All groups share one centre, and each spreads out both ways along 11 directions, with some noise.
Known rows, each followed by its group:
[-30  -8   5   9  -2   3 -20  -2 -20  -9  -1  21  21   5  -1 -24   1]
N
[-42   4  14  12  -3  -9   8  19 -18  -5  -1  -5 -12 -20   0  -8 -30]
A
[ 18  27 -21   6 -15 -21  -1  -7   5 -23 -15  23 -39 -21  10  -8   3]
A
[ -4   5  -4 -19  22  15 -13  14  13  36  17 -20  30 -14 -23   4   0]
C
[ 16  10 -10  29  34  18 -26   4 -11   1   2   3   1  -8  -8   9  17]
S
[-20   1  -2  11  16 -46  37   7  27  10   1 -23 -14  24  36  12  26]
C
[ -6   3  18  17 -12   3 -11  12 -32   5   9 -41  -9   5 -16  -9   3]
C
[-35  13  30  11 -13  15 -22  21   1  -8  17  -5 -20  31  26   5 -52]
S
[ -2  -5   9  21   2  -8 -27  14 -18 -33  -1 -14  19   1 -14 -12  -6]
N
[-31   8  -2  32  18 -26  10  -2   1   7 -12  -8 -14  11  15  12   8]
C
[  4  13  -7  16  28  17 -28   9   1 -12  -3  19   3  13 -20 -18   6]
B
[ 20 -15 -30 -30  23   1 -24  -9 -17 -28  21 -12  -1  35 -25   1  -8]
N
[ 13   4   1  -1  -3 -21  15   0  16 -10  -1 -27   3  13   8   1   7]
C
[ -1  12  -8   2  -9 -22   6 -12   7  25  11  16  -8   9  16 -11  18]
A
[-17   3  -6   0  11 -17   8  -3  22   1 -16 -18  22  -5   6   8   3]
C
[-10  19  -5  -1 -10 -12  -9  15  -5 -37   2  -9 -18 -16   9 -18 -20]
A
[-26   8   9  17   5 -21  -6  17  -1  15  11  -1  -1   3  -2 -10  -5]
B
[-23   4  -6 -19 -18  -2  -2 -15 -10  12  -5 -38 -31  28   0  13   5]
N
[ -4  -8   2  14  16  10 -34  13 -15 -22  -5  14   8  15 -28 -16   0]
B
[ -3  15   1  16  15   9 -24  19  -9  -1   7 -35  11 -24  -4   3   9]
C
[-26  31  11  20  -8  -2 -16 -11  -1  -2 -15 -55  14  19  -8  -1 -32]
B
[  8  -4 -13 -20  -8  -2 -37   3   1   4   2  24 -33   9 -19  16 -10]
N
[-16  -3   3  35  30  29  14 -15 -26 -32 -30 -17   3  10  -4   8  -9]
S
[ 10  -9  -6  24  -3 -22  -1 -15 -27 -24   7   2  -9   6  21  14 -14]
B
[ 16  31 -14 -13   7   0 -26  13  18  -6  16 -22 -19  22   5 -14  22]
N
[-19 -13 -14 -14  11  -9 -12  -3   3  14   2  -1  -5  -3  15  35  -1]
B
[ -7   6   3   3   6   3  -7  10   7  -3  -4 -12   0  -3   0   3   2]
S
[  8  -7   6  28  18 -23 -13   2  10   4  25  15   5  10  34  46 -50]
B
[-12  10  -2 -17 -38 -41   0   3   2   4   6 -19 -24 -15  15   2 -15]
A
[  9 -10   5  -9 -26 -10 -23 -11   8  -2 -13 -16  17  13   5   9  21]
S
[ -1  -2  -2 -10  -3 -20  12  -3  28  22   0 -10  -4  25  20   9  34]
A
[ 18   1 -16  13  25  -6   3 -10  -4 -33  -5 -19  11  15   6  -3  17]
C
[-31   8  10  -5  -9  11 -12  -9 -16  18   9 -40  10  21  -5  -3 -15]
N
[  2  16  -6   1  -6   7 -19 -24  -3  10   0  -7   9   9  -2   5 -15]
N
[-13  -7   0   9  -4 -22 -34  21 -15 -41  12  17  -7  13   4 -17 -13]
B
[ -6  14  -5  38   1 -26 -21  -9 -15  -7  -7  28   3   4  -8 -25  10]
A
[  3  -5 -10  -7  17   5 -23   2  11   3  16  13   9  10  14  18  -8]
S
[-15 -21  -1 -16  16   3   6  10 -14 -11  11  -3  34 -12 -21 -13 -20]
S
[ -5  27  -4 -10 -30  12  -3 -38  18  34 -11  32  20 -17  21 -11  -1]
N
[-10 -18  -8 -27  13  14  16  -5  -4 -12   4  14  24   8 -11 -26   7]
N
[-43  -9  16   4   5  -2  29  19  -7   7  -2  -2   1 -15   1  -9 -11]
A
[ 12 -38  -6 -20   2 -11  61 -15  -2  -8 -18   1   3 -21 -16  21 -16]
N
[ -7  17   6   0 -10   8   9  10   8 -12 -22 -13  -2 -29  -8 -11  -4]
A
[-27   5 -17  30  44   4  41 -24 -15 -30 -21  19 -25  24   8   2 -29]
S
[ 26 -28 -20  10   7 -38 -14 -16  -9  -5  13   7   3  -9  28  48   5]
B
[-29  32 -18   7  10   3   3 -23 -10  24  30  47   7   3  40 -41   4]
N
[ 18 -20  16   5 -14 -31  13  17  11  20  11  11   5  -8  -1   4  13]
B
[ 29   1  -4 -20  21   5  28  13  36  28  27  -3  -8   7  20  21  11]
C
[  1  -7  -6 -14  11  12 -13 -13   2   9  -2 -22  31   0 -19  20 -17]
B
[ 15  19   2  29   7  20  -4 -19 -11  -9   0  18 -19  27   6  -5 -16]
S
[  8   2   4  29  22  29 -16   4 -21   9   8   3   3  -5  -5   6  10]
S
[  5  -5   4 -18  -2   7 -19   8  14  35  23   5  14  -2   1  17  -3]
S
[ 10   2  -2  -5  -7   4  -4  -7  11   3  -3  38 -18  11   3   3 -13]
C
[  0 -17  15   5  18  62  10  13 -17 -12   2  -8   6 -28  20  25  -5]
C
[ -5 -13   8  16  -7  18  42 -13 -40 -12  -6  30 -38  10   2 -22   8]
B
[ -6 -14 -22   7  27 -19  12   3 -33 -32   9  -4  12 -29  -1 -11   5]
S
[ -2  10  12  -1 -17  11  -4   3  17  -4 -26 -28  13 -23  -2  11  -5]
C
[ 16  19  -5 -16 -12   3 -17  -7  37  12 -18  12  10 -20 -15   9 -19]
C
[-11  12   3  24  26  19  24  14 -17  -3  16  34 -30   1  15 -22  -1]
S
[ -8  26   4  -7  -6  -1 -10   3  15  11  19  -8  -2  14   8  -4 -37]
B
[-24 -11  11  -5   8   5   4   9   8 -14 -10 -17  26  17 -15  -4 -21]
A
[ -5 -29   2   2  -2 -19   6 -10 -26 -26  -2 -28  31  11  -9  -3  -4]
A
[-34   0  16  13 -14  19   9  -8 -14  -6 -25  16  19  -8  -3 -29   2]
N
[ -9  14 -26   5  34 -26  11   2  14   3  16  46 -34  13  18  -4  -5]
S
[ -7   2   3 -16 -12   3   6  -2  -5   4   5 -11  11  -5  -4 -13  -6]
N
[-12 -18   7   3  -3 -29 -23  12  -4  33  16 -14   2   3  -8  30  -3]
A
[ -6 -17 -10  15  24  -8  29  -3 -30 -24  14  -3  -6   0  27  -2  12]
C
[ -5  15  -8   2  -1 -16   7  22   7 -50 -12  16 -18  -4  11 -46  31]
B
[-11 -16  -1  17  14 -23   5   6  -6  -8  -8  20   4  -2  -3  -5  11]
A
[  5   8  -4  -1  25  28  17  -7   3  18  14  13  12  12   7 -16  18]
A

New rows. What belongs after each?
[  2  10  -1 -11  -4 -11 -15   2  34   8  -7  -8  -6  22   0  13   0]
A
[ -4  21  -2 -21 -13   8  18 -28  34   0 -24   9   0  34  -4  -9 -31]
A
[ -7  -1   3  13   3  -3 -18   3 -22 -15   8 -21   7   7  -3   1 -11]
A
[ -5 -16   0 -26   0  19  26  -5  33  -9 -19  27  10  -6  29  16   1]
C
[ 18  35   4 -21   2  49  15  -5  45   6 -21 -24  11   9   2 -10  18]
A
[  3  33 -18  -2  -2 -30 -56  -3  18   3  11 -40  21   9  -2   5  -9]
B
[ -5 -31  -6 -20   4  -9  -4  15 -37 -18  38 -21  37 -41  12   2 -18]
S
[-22 -22  -6  -9   3  -5  11 -10  -1   7 -10  33  -5   6   2   5  10]
N
[-19 -14 -18  -6  23 -10  32  -3  -2   5   2  47 -23   6  14  -6  18]
N
[  9  16 -13 -16 -14  22 -29 -21  -7 -20 -15 -17 -14  21 -13  -7   7]
B
[  1  10  -5  12  23   4   4  -1  -7  37  24  -7  -9 -16  -1  27 -27]
S
[ 12  -7 -12   0 -18 -31 -16 -24 -13 -33 -16   2  10   4 -21  -1 -32]
A
[ 11  30  -6  25  28  13 -30   9  20  27   7   5 -25   8   7  28   0]
S
[-16   8  -2  -1  15  -6  -6   4  19  35  12  -1 -12  20  11  17   9]
N
[-21  30  27 -13 -16  18  10   2  68  37 -39 -29  18  23 -13  -2   5]
A
[-14  26  18  36  -9  -3 -17   4   6  10 -14 -19   3  -1  11   4   2]
N
[ -5 -12  16  -5  -7  -9  -2  11  13  27   6  -2   9   2  -8  12  -9]
B
[ 20   4  -1   8   7  -8 -26   3  11  -2   6 -17  28   4  -6  11  -7]
N
[ -8   1  -3  36  31  19   6  -5 -39 -31   0  -8  -2  -4   4   4 -20]
S
[ -1 -10  -6 -27   9  -6  15  27  12  31  32 -10 -27 -18  27  27  19]
A
[  9  18   4 -17 -12   7 -13   0  42  26 -19 -10   5  11 -19   7   5]
C
[-11   4 -27  -3   3   5 -33 -14 -24 -22 -15   6 -35  13  -1  -2  37]
B
[-34   9  16   9  -1  15 -13   6   9  32 -21 -15 -19  20 -18  11  10]
B
[-19 -14   1  21  -1 -29  -8   8 -38  -2  17 -25 -19  -3  16  19   2]
A
[ -8  23   4   1  22  30  14  -4  23  27 -28 -29  25  -2 -35  -9  12]
B
[  2   4 -10   3  11 -21 -16  13  15 -12  19  38  -1  -8  23   2 -17]
C
[-24  -1  -8 -11 -11 -12  31 -26 -14  40  12  23 -25 -10  16  14 -28]
N
[ -8   6 -10   9  23  -2   6  -6  -2 -21  -5  28  -2  24 -15 -21 -18]
S
[ 17   5 -15  -9  -1  -8   7 -19  19  24  -6  30 -23  -9   4  27  -9]
N
[ -2  -2   7  16  -2 -29 -15  22  10  -7  -9 -27 -19   6   3  21  17]
N
[  4  17   4 -10 -15 -13   3  13  51  29 -27 -18 -32 -11   6  33  26]
A
[  9   4  26  38  -3  -1 -14  25  -6 -12 -18 -30 -13 -13 -31  20 -35]
N
[-20  -2 -21  -7  22  10  23 -25 -25   1  13  20 -12  19   3 -16 -10]
N
[ -1  19   9  14  15  19 -22  -3  21  13   0  -8   5  25   0  24 -39]
B
[ -7 -12  -2 -29  -1 -11  14  21   8   6  13 -13  16 -30   6  -3   9]
S
[ -8   5  10  24 -11  -2   9 -28 -11  12 -19 -24  15  -5   2  22 -28]
N
[  8   0 -12  -6  12   6  13 -20  -9  22  10  -2   9  -5  -5   6  -3]
B
[ 24  -1  16 -15 -11  -1  -2  11  36 -14  -3 -40  21  28   0   5  -3]
C
[  4  30  -6 -20 -14   1  -3   3  19   0  12 -14 -24   4  22  -4  -7]
A
[  5  17  -9   6   7  -3  16  -1  -4 -33   8  10 -19   7  15 -19 -24]
S
[-28  -5  -8 -17  -3  -2   7 -25 -22  19  17  -8   7  14   7  -2 -16]
N
[  6   0  -3  40  -5 -39 -35  -5 -12  -7 -15   2   8   2 -14   0  20]
A
[ -7  -7   3  -1  -2  17 -12   2 -15 -14 -11   8 -10  13 -20 -13   9]
B
[ 35  49 -28  -5  11  32  -7 -26  30 -14  -8  30 -44  27  19  -3  -3]
A
[-29  12 -17 -27  16   3 -15   4  15  30   6 -10   3  -6  -7   3   8]
B
[-16  17   5  10  -6   1 -17 -12  10  20 -15 -32 -11  17   2  27  -6]
B
[ 10   6   1  -5   4   6 -11  -3  16  31   8 -10   6  17   1  11  16]
A
[ -1  21   4  11 -15 -15 -45   9   1 -11  -3 -12  14  -5 -21 -12 -24]
A
[  8  10   6 -20  -6   1 -38  30  41  16   0   0   9   2 -11  -6  30]
S
[-20  -5  -7  -6   0 -41  31 -10  -1  26 -13 -34   7 -22 -26   9  -7]
S
[ -8  30   6   8  23   7  -1  12   9  14  26   2  30   5 -19 -35 -40]
B
[ 19   5   0   3  -8 -40  11  21  17   1  12  14  -4 -12   8 -26  29]
B
[  3  -1  -4 -14  -1 -15 -10  11  14   2  23  34   7 -11   6  -1 -34]
C
[  2   4   4  10  -2 -14 -14  11   7  -2  -4 -24  -7   6  -2  11   4]
N
[  7   4  -8  13  22   0 -23   5  15  -9  -9  12  -1  20  -2   4  20]
N
[ 15   0 -21 -33   3 -19 -10  -7  42   7  -6  18  12  15  -7   1  21]
S
[ 23   4 -24  -4   1 -32 -17   1   7 -11  15  23 -21   0  15   1  12]
A
[ 16  -2 -24  -7  11 -43  -9  18   2 -28  20  12  23 -23   3 -30  21]
B
[-14  -2 -20   2  33 -16 -10  -2  -9   5  28  -5  -8  34  14   5   6]
N
[  6  10   3   1 -14   9 -12  -8  -3  11  -6  14  -5 -18 -22   2 -30]
C
[ 23  -6 -15 -20  16  -8 -10   2  25   8  13   2 -15  23  11  29  12]
A
[ 34  27 -42 -33   8  -8  11 -33  21   9  25  13  -5   7  29  -8  12]
N
[ -9 -12  14 -21   1  20   5  -1   4  19   5 -33  38   9 -20   4 -21]
A
[-38 -11  18  28 -10 -34 -15  18 -29 -20  -7 -26  28  -9 -15 -20 -12]
A
[-14  33  21  32 -13  -8   6   9   5  35 -11   0 -36  10 -17 -16   8]
S
[-10 -14  21  17  -7  -4  -1  12  -6  -8  -8   0   5   9 -12  -5  -5]
B
[  9 -31 -15 -17  35  -8  15   8   7 -15   4  16  11  12 -12   5  11]
N
[-24 -40   8  16 -17 -54  23 -12 -43  50  16  -4   9 -17  -1  16  15]
A
[  1 -13 -30  -4  36 -23 -16   2   4  -6  -1  -3  16 -18  -5  18  21]
S
[-16   3  -5   5   5  19 -26   7 -17 -13  -5   5   0 -11   0 -12  25]
C
[  2 -11   3  -6  -6  22   1  -1 -24  -8  11  21  -7 -12   0  -5 -10]
C
